The rows of a group lie close to one hidden flat surface of 13 dimensions, which may be shifted away from zero. Surfaces can cross.
(in the rows, 128 means zero)
Known rows, each followed by its group:
[177  87 112 131 119 182 150 144 102 128 130  75 190 121  94 214 157 109
 136 100 127 111 129 122 103] => G
[140 172 108 116 146 110 162 151 149 124  75 116 117 161 139 154 161  91
 139 142 140 104 139 121 153] => G
[150 130 107 115 158 159 149 151 129 147 111 105 128  98 123 139 106 112
  56 173 144 118 158  95 189] => H
[134 135 123 165 107 116 132 128 159 185 151 167 122 159 114 175 119 181
 180 115 205 144 138  94  64] => H
[160 124  97  73 163  99  92  96 129  93  93 147 176 206  88 156 146 130
 129 122 135 119 131 167 102] => G
[ 58 148 107  93  95 189 152 121 184 165 159 103  91 149 148 150 108 154
 151 134 118 140 153 100  99] => G
[ 87 189 125 133 130  14  59 142 129 136 173 153 120 135 148 138 174  56
 117  86 149 121  64 134  95] => G
[ 96 178 142  97 135 118  74 143 130 166 118 118 159 172 129 167 185 108
 132 105 192 160 140 131 139] => S
[191 152 113 176 139 172 135 127 105  96 152 121 139 121 163 145 148 195
 116 122 179 104 150 124 134] => S
[127 123 123 146  84 128 113 123 140 102 130 147  84 149 131  92 160 167
 184  63 113 171 111 131 117] => X
[182 178  96 117 163 118 117 103 117 148  93 105 124 159 157 115 180  61
 132 107  94 136 107 120 145] => X
[109 153 139 105 148  95  84 139 112  96 107 158 112 143 142 138 157 166
 118 137 164 115 122 166 139] => G
[114 162 111  86 156 184 159 108 110 132 126  74 165 127 158 142 143  69
 105 134 108 111 151 127 154] => S
[157 103 125  90 166  45 154 151 111  54  83 139 118 139 164 146 151 101
 131 148  83 101  84 156 145] => S
[113 118 128  61 108 164 111 106  98 126  90 114 164 115  65 128 133  59
 144  96 103 132 118 130 141] => H
[123 150 139  82 122 114  81 145 123 132 114 133 140 119 128 187 116 150
 150 173 165  84 102 124 118] => G
[138 146  92 150 106 158 158 118 160 131 119 137  71 140 126 125 125 170
 170 126 113 106 133 125  98] => H
[163  91 144 148 125 120  99 131 124 117 141  71 178 142 134  83 161  57
 117  81  58 187 107 133 162] => H
[ 95 174 131 117 138  66  68 122 132 193 171 137 108 146 166 138 162 104
 139 119 125 143  78 124  78] => X
[146 150 144 117  93 158 121 120 130 202 104 118 131 116 121 156 116 114
 209 148 142 121 103  81 114] => X
[129 153 112 136 171 125 114 127  91 103 141 122 142 126 147 156 159 142
  78 138 142  75 135 179 110] => S
[147 137 116 127 126  76 117 116 124 107 175 138 168 120 148 158 114  88
 131 118 140 102  83 102  94] => X
[146 121 123 108 107 136 118 134 125 119 137 105 144 137 138 167 161 116
 170  84 119 153  99 111 112] => H
[ 55 142 141  53 152 111  94 122  94  75 104 146 140 128 120 110 149 103
  79 117 127 134 138 180 168] => H
[116 111 135 142 137 158  94 191  88 141 166  75 148  92 130 197 186 142
  66 108 147 133 133 148 137] => S
[111 126 133 143 144 123 153 132 141 151 160 133 136 117 153 133 101 134
 102 149 156 131 146 108 124] => X
[192  96 161 153 109 135  99 135  98 116 117 123 125 124 155 109 162 180
 181  92 116 181 100 121 143] => H
[ 90 167 125 134 109 127 141 152 137 150 135 117  92 111 145 166 140 121
 149 138 137  83 117 127 103] => G
[140 137 128 126 124 173 173 144 143 152 110 108  94 107 162 145 101 163
 139 178 137 115 145  85 152] => H
[118  78 164 116 142  64 159 173 131 116 136 132 136 148 177 162 151 127
 134 101 134 213 109 104 144] => S
[119 125 112 114  96 126 102 110 132  90 126 138 123 121  91  83 124 102
 129  90 102 137 112 130 145] => H
[135 135 131 120 123 150 102 117 137 185 148 121 103 136 157 122 117 161
 143 133 129 174 122  90 125] => G
[135 178 115  96 136 143 104 128  69  87 156  96 148 135 206 201 224 136
 152  65 141 112  99 148 103] => X
[100 161 123  88 144  79  94 122 124 138 140 173 124 145 143 154 139 140
 112 108 192 160 121 113 125] => H
[144 140 107 127 150 102 146 121 145 136 145 114 130 186 176 150 186 103
 153  73 106 179 114 127  95] => X
[138 114 165 133  89 143 128 155 146 137 145  96 141 133 173 157 136 158
 199 121 137 167 111  92 124] => H
[ 70 153 102 104 115 162 116 110 135 126 137 129  66 145 128 123 147 176
 144 118  95 106 135 170  85] => G
[207 138 109 156 112  99 128 127 150 129 101 145 103 137 127 151 115 146
 195 158 120  78  83 111  87] => X
[112 159 128 139 173  65 116 127 125 126 154 160 103 119 176 102 121 129
  68 156 142 121 122 137 140] => G
[118 117 159  98 144  91 160 138 140 135  60 165 139 152 102 135  96 113
 152 177 155 125 144 129 149] => S
[153 112 129 138 132  92 135 186 142 159 121 107 114 133 141 197 159 120
 140 136 122 136 101 114 112] => S
[127 154 104 140 121 134 118 187 159 148  56 111  47 105  73 135 127 130
 109 206  93  43 122 153 147] => S
[137 109 122 161  95 172 107 124 127 180 118 137 122 117  47  97 127 134
 125  87 150 170 154 112 133] => H
[108 105 167  76 130 112 120 148  89 131 123 101 150 127 165 179 181  98
 162  99 105 172  89 129 123] => S
[193 147 127 141 150 129 152 104 117 120  71 155 117 132 128  93 108 139
 150 165 138 106 136 118 163] => X
[109 159 146 125 140 126 109 118 117 141  89 162 106 158 133 111 159 165
 150 119 164 147 146 157 136] => X
[152 107 122 164 150  87 106 141 128 156 122 132  90 169 131 126 176 156
 126 109  92 160 109 166  86] => X
[171 145 103 153 118 114 115 125 150 106 113 146 121 148 111  84 143 117
 126  84 138 159 129 111 155] => X
[140 121 110 102 138 190 158 133 118 193 103 102 140 123 105 176 137 112
 119 124 153 158 160  90 137] => H
[123 105  79 118 115 204 150 109 156 122 161  74 119 123 109  68 114  91
  65  79  61 192 162 101 171] => G
[ 95 127 155  74 120 110 154 117 154 111  88 149 116 143 150  84  95 112
 161 146 120 175 131  95 182] => X
[128 167  72 141 173  94 193  81 156 111 134 189  81 152 149 113  88 156
 109 164 141  73 150 136  83] => H
[146 102 149 132 158 119 156 109 110 180 162 172 169  95 144 126  69 128
  90 132 204 200 153  55 160] => H
[180 108 144  92 151 118 163 118  96 113 105  99 149  91 191 117 111  68
 135 152  71 138  87  83 186] => S
[100 127 111  88 113 176 141 127 153 126 117 114 129 146 112 150 113 157
 130 143 145 128 160 119 139] => G
[174 149 116 186 107 109 157 150 120 138 147 113 109 104 163 156 169 100
 171  88 118 112  82 103  95] => G
[128  78 151 132 102 125 144 163 148 173  76 124 135 137  59 132 123  89
 156 123 123 174 134 106 148] => S
[126 154 124 155  81 167 117 105 142 183 134 129 101 117 119  81 122 122
 176  89 136 168 126  83 123] => X
[149 115 126 132 164 134 171 126 112 115 133 110 153 121 161 129 129 116
  97 133 118 138 148 123 152] => S
[172 117 124 112 124 120 135 150 151  85  36 139  74 166 120 104 148 166
 172 151  91 132 121 146 166] => X
[144 127 151 133  92 140 126 132  97 115  89 152 130 119  98 172 144 166
 209 123 158  79 110 148  90] => G
[156  75 152 151 135  81 136 116 103 101 133 166 145 105 124  78 101 124
 123 108 121 168 110 116 149] => S
[120 121 136 122 124  80 135 138 148 151 110 140 122 159 120 121 139  93
 151 109 113 169 115 118 123] => S
[118 132 137 102 154  92 184 134 112  90 160 110 175 123 193 159 151  67
 116  94 139 147 121 105 142] => G

New rows. What belongs after each?
[204  99  99  92 135 134 171  92 152  87 117 126 183 164 138 138  98 114
 157 124 119 151 125  81 137] => G
[ 83 139 155 133 144 116 139 136 120 151 113 150 132 129 111 108 134 117
 111 125 168 147 160 135 146] => G
[116 134 180 101 135 132  85 134  94 186 108 130 168 102 114 145 113 109
 136 163 171 130 118 111 152] => S
[128 106 128 133 138  81 166 157 152 132 125 131 103 126 144 126 116 100
 111 144 101 147 117 105 139] => S
[157 117 117 106 158 131  93 129  85 133 142  96 154 101 135 158 142 102
  80 139 103 109 105 143 135] => G
[ 73 137 140  86 143  82 148 133 152 116 120 154 119 148 159 156 102 135
 145 181 131  94 124 138 106] => X
[157 118  92  95 107 162 137 113 159  97 101 112 137 169  97 123 138 120
 155  92 107 153 134 115 139] => G
[161 111 143 171 148  51 110 122 116 177 143 163 133 140 127 124 129 114
 140 118 129 150  87 126  82] => S
[143 124 131  98 137 150  99 139 118 157 134 113 142 137 142 194 135 176
 135 154 162 127 120 117 112] => G
[151 104 116 108 139 158 132 120 101 110 110 122 143 118 107 104 145 109
  97  82 126 182 144 114 180] => H
[141  79 125 129 108 127 132  68  89  35 192 152 136  98 159  59 116 141
 135  43  80 172  97 125 123] => G
[150 156 133 116 164 130 145 107 135 125  91 142 180 166 126 111 122 104
 114 137 187 148 176 117 180] => S
[131 149 148  83 140 150 144  79  66 107 114 133 169 126 167 144 158 111
 186 100 129 116 116 136 116] => X
[104 154 148 112 105 160 134 197 118  88 108 105  83  94 180 188 169 188
 142 138 164 111 135 125 171] => G
[111 117 153  94 137 108 148 165 119 122  75 130  99 121 136 176 139 136
 161 174 110  93 108 149 124] => S
[136 134 132 132 164  91 150 158 150 139  79 145 102 139 124 133 116 126
 100 190 138  98 144 138 153] => S
[147 147 119 114 123 130 115 140 162 173 113 116 138 151 117 144 120 111
 135 143 162 145 129  81 148] => G
[148 155 139 123 142 120 111  93 116 164  98 146 141 117 119  74  95  85
 130 154 130 123 125 115 165] => S
[113 126 159 109 104 128 152 103 112 147  89 156 159 116  93 121  97  84
 194 130 134 112 119 119 119] => G
[139 137 144 134 124  97 118 119 133 131  89 169 116 131  99  96  99 127
 147 157 149 112 126 127 141] => S
[127  51 154 135 109  91 125 156 118  93 106 154 156 102  45 104 108  94
 103 105 125 160 125 133 160] => S
[143  66 138 117 140 114 192 121  96  84  83 133 122 149 125 129 159 116
 165 105  52 137 118 174 103] => S
[135 132 100 157 147  99  99 150 146 111 155 119 130 152 116 118 161 119
  64  99 133 143 136 149 131] => H
[107 116 110 136 122 166 167 156 168  97 132  96 143 167 109 164 153 143
 110 106 142 135 182 145 124] => H
[202 122 123 183 143  76 121 147 120 136 137 143 171 124 108 156 136 101
 113 116 175 118 108 106 121] => G
[ 53 153 129 110  93 177 140 132 148 158 115 114  91 109 107 115 119 104
 142 125 116 120 147 125 133] => G
[103 101 170  85 166 150 173 134 102 134  78 118 167 160 141 154 156 119
 138 127 142 175 177 143 161] => S
[125 160 140  96 110 157 125 128 121 115  96 123 121 111 142 119 126 131
 154 132 151 135 134  99 184] => X
[161  30 177 140 112 139 219 123  90 109 109 142 140  90 138 135  84 151
 194 135  92 147 113 106 117] => S
[161 147  91 159 112 100 132 160 149  98 149 123 140 118 112 168 132  98
 117 120 149  73 105 113 110] => G
[155 114 155 130 138 118 142 131 109  96  83 160 114 152 147 111 158 176
 161 111 142 165 139 143 150] => S
[121 199 117 130 154 141 102 126 124 164 113 119 101 191 167 166 212 164
 159 108 151 126 139 166  86] => S
[174 130  72 121 143 131 154 120 119 115 167 135 125  81 143 158 108 119
  75 112 154 124 111  73 132] => H
[140 106 128 131  71 105 126 180 185 101 138 129 119 118 112 167 100 157
 156 139 160 130 106  81 135] => X
[ 77 115 148 153 140 179 157 136 105 159 145 127 111  82 120 123 107 164
  76 154 142 113 181 151 134] => G
[154 161 136 142  91  85 104 130  98 106  98 138  95 102 139  94 180  66
 197  64  94 126  56 124 136] => G
[213  85 146 150 152 132 190 118 128 102  82 134 189 155 127 135  92 142
 164 169 140 117 149 118 144] => H
[114 101 147 144 102 140 113 171 108 125 132 115  97  82 114 160 144 166
 132 135 119 104 105 144 117] => S
[136 121 140 145 144 115 126 140  97 140 141 128 148 102 127 172 122 135
 118 156 148  86 114 143 100] => S
[119  91 147 150 197 110 150 145  88 224  96 112 109 130 113 140 154  94
  90 174  66 124 131 174  98] => S
[131 109 127 163 163  91 194 105 157  83 191 126 148 137 203  91  84 116
  96 148  94 124 143 123 120] => H
[154 137 106 141  87 138 149 151 176  47 146  82 103  92 164 121  95 127
 145 168  66  50  93 115 140] => H
[107 116 147 125 105 133 125 142 117 103 124 137 100 106 123 106 129 141
 139 116 113 142 114 135 145] => S
[109 134 124 138 144 160 165 141 128 132 114 115 105 148 148 105 173 133
 106  94 124 179 175 135 159] => G
[227  99 135 137 165 106  72 122  91 149 108 138 175 141 109 163 133 167
 118 148 163 135 104 127 124] => G
[181 136  87 112 184 184 230 111 108 150  95 111 104 135 181 174 134 148
 124 162 108 110 157 113 120] => H
[115 109 124 109 155 153 136 108 150 190 149 118 185 165  94 160  98 118
  92 144 160 165 175 108 113] => G
[122  99 158 123 144 102 122 146 115  76  82 172  95 134 129 113 123 203
 128 164 136 115 138 175 150] => X
[171 121 104 143 135 125 138 134 126  75 122 114 135 152 130 161 157 143
 144 115 110  96 116 157  95] => H
[145 105 114 147 102 181 143 165 144  89 127  58 134 162 124 165 191 141
 150  90  81 132 138 158 111] => H
[171  97 128 166 147 100 159 138 120 140 137 126 113 135 162 137 151 136
 135 118 105 155 108 119 108] => S
[151 144 106 166 163  83 169 126 155  76 138 159  99 171 183 137 130 197
 133 158 136  87 140 160  91] => H
[171 156 102 150 154  92 124 150 182 128 103 115 120 170 129 109 130  98
  97 158 118 119 133 116 160] => H
[174 130  85 167 138  90  91 151 144 113 149 119 158 133  74 153 130 101
  76 138 138  65 111 154 103] => H
[137 128 117 109 170 133  97 126  87 115 150 100 113 115 183 136 172 140
  82 117  89 133 110 155 136] => G
[177  69 148 145 139 181 189 113  79 114 121 144 164 111 132 152 116 193
 151 113 163 162 169 114 131] => H
[ 99 109 157 138 130  78 118 148 141 146  80 188 142 180  57 137 137 139
 145 120 179 152 154 163 112] => S
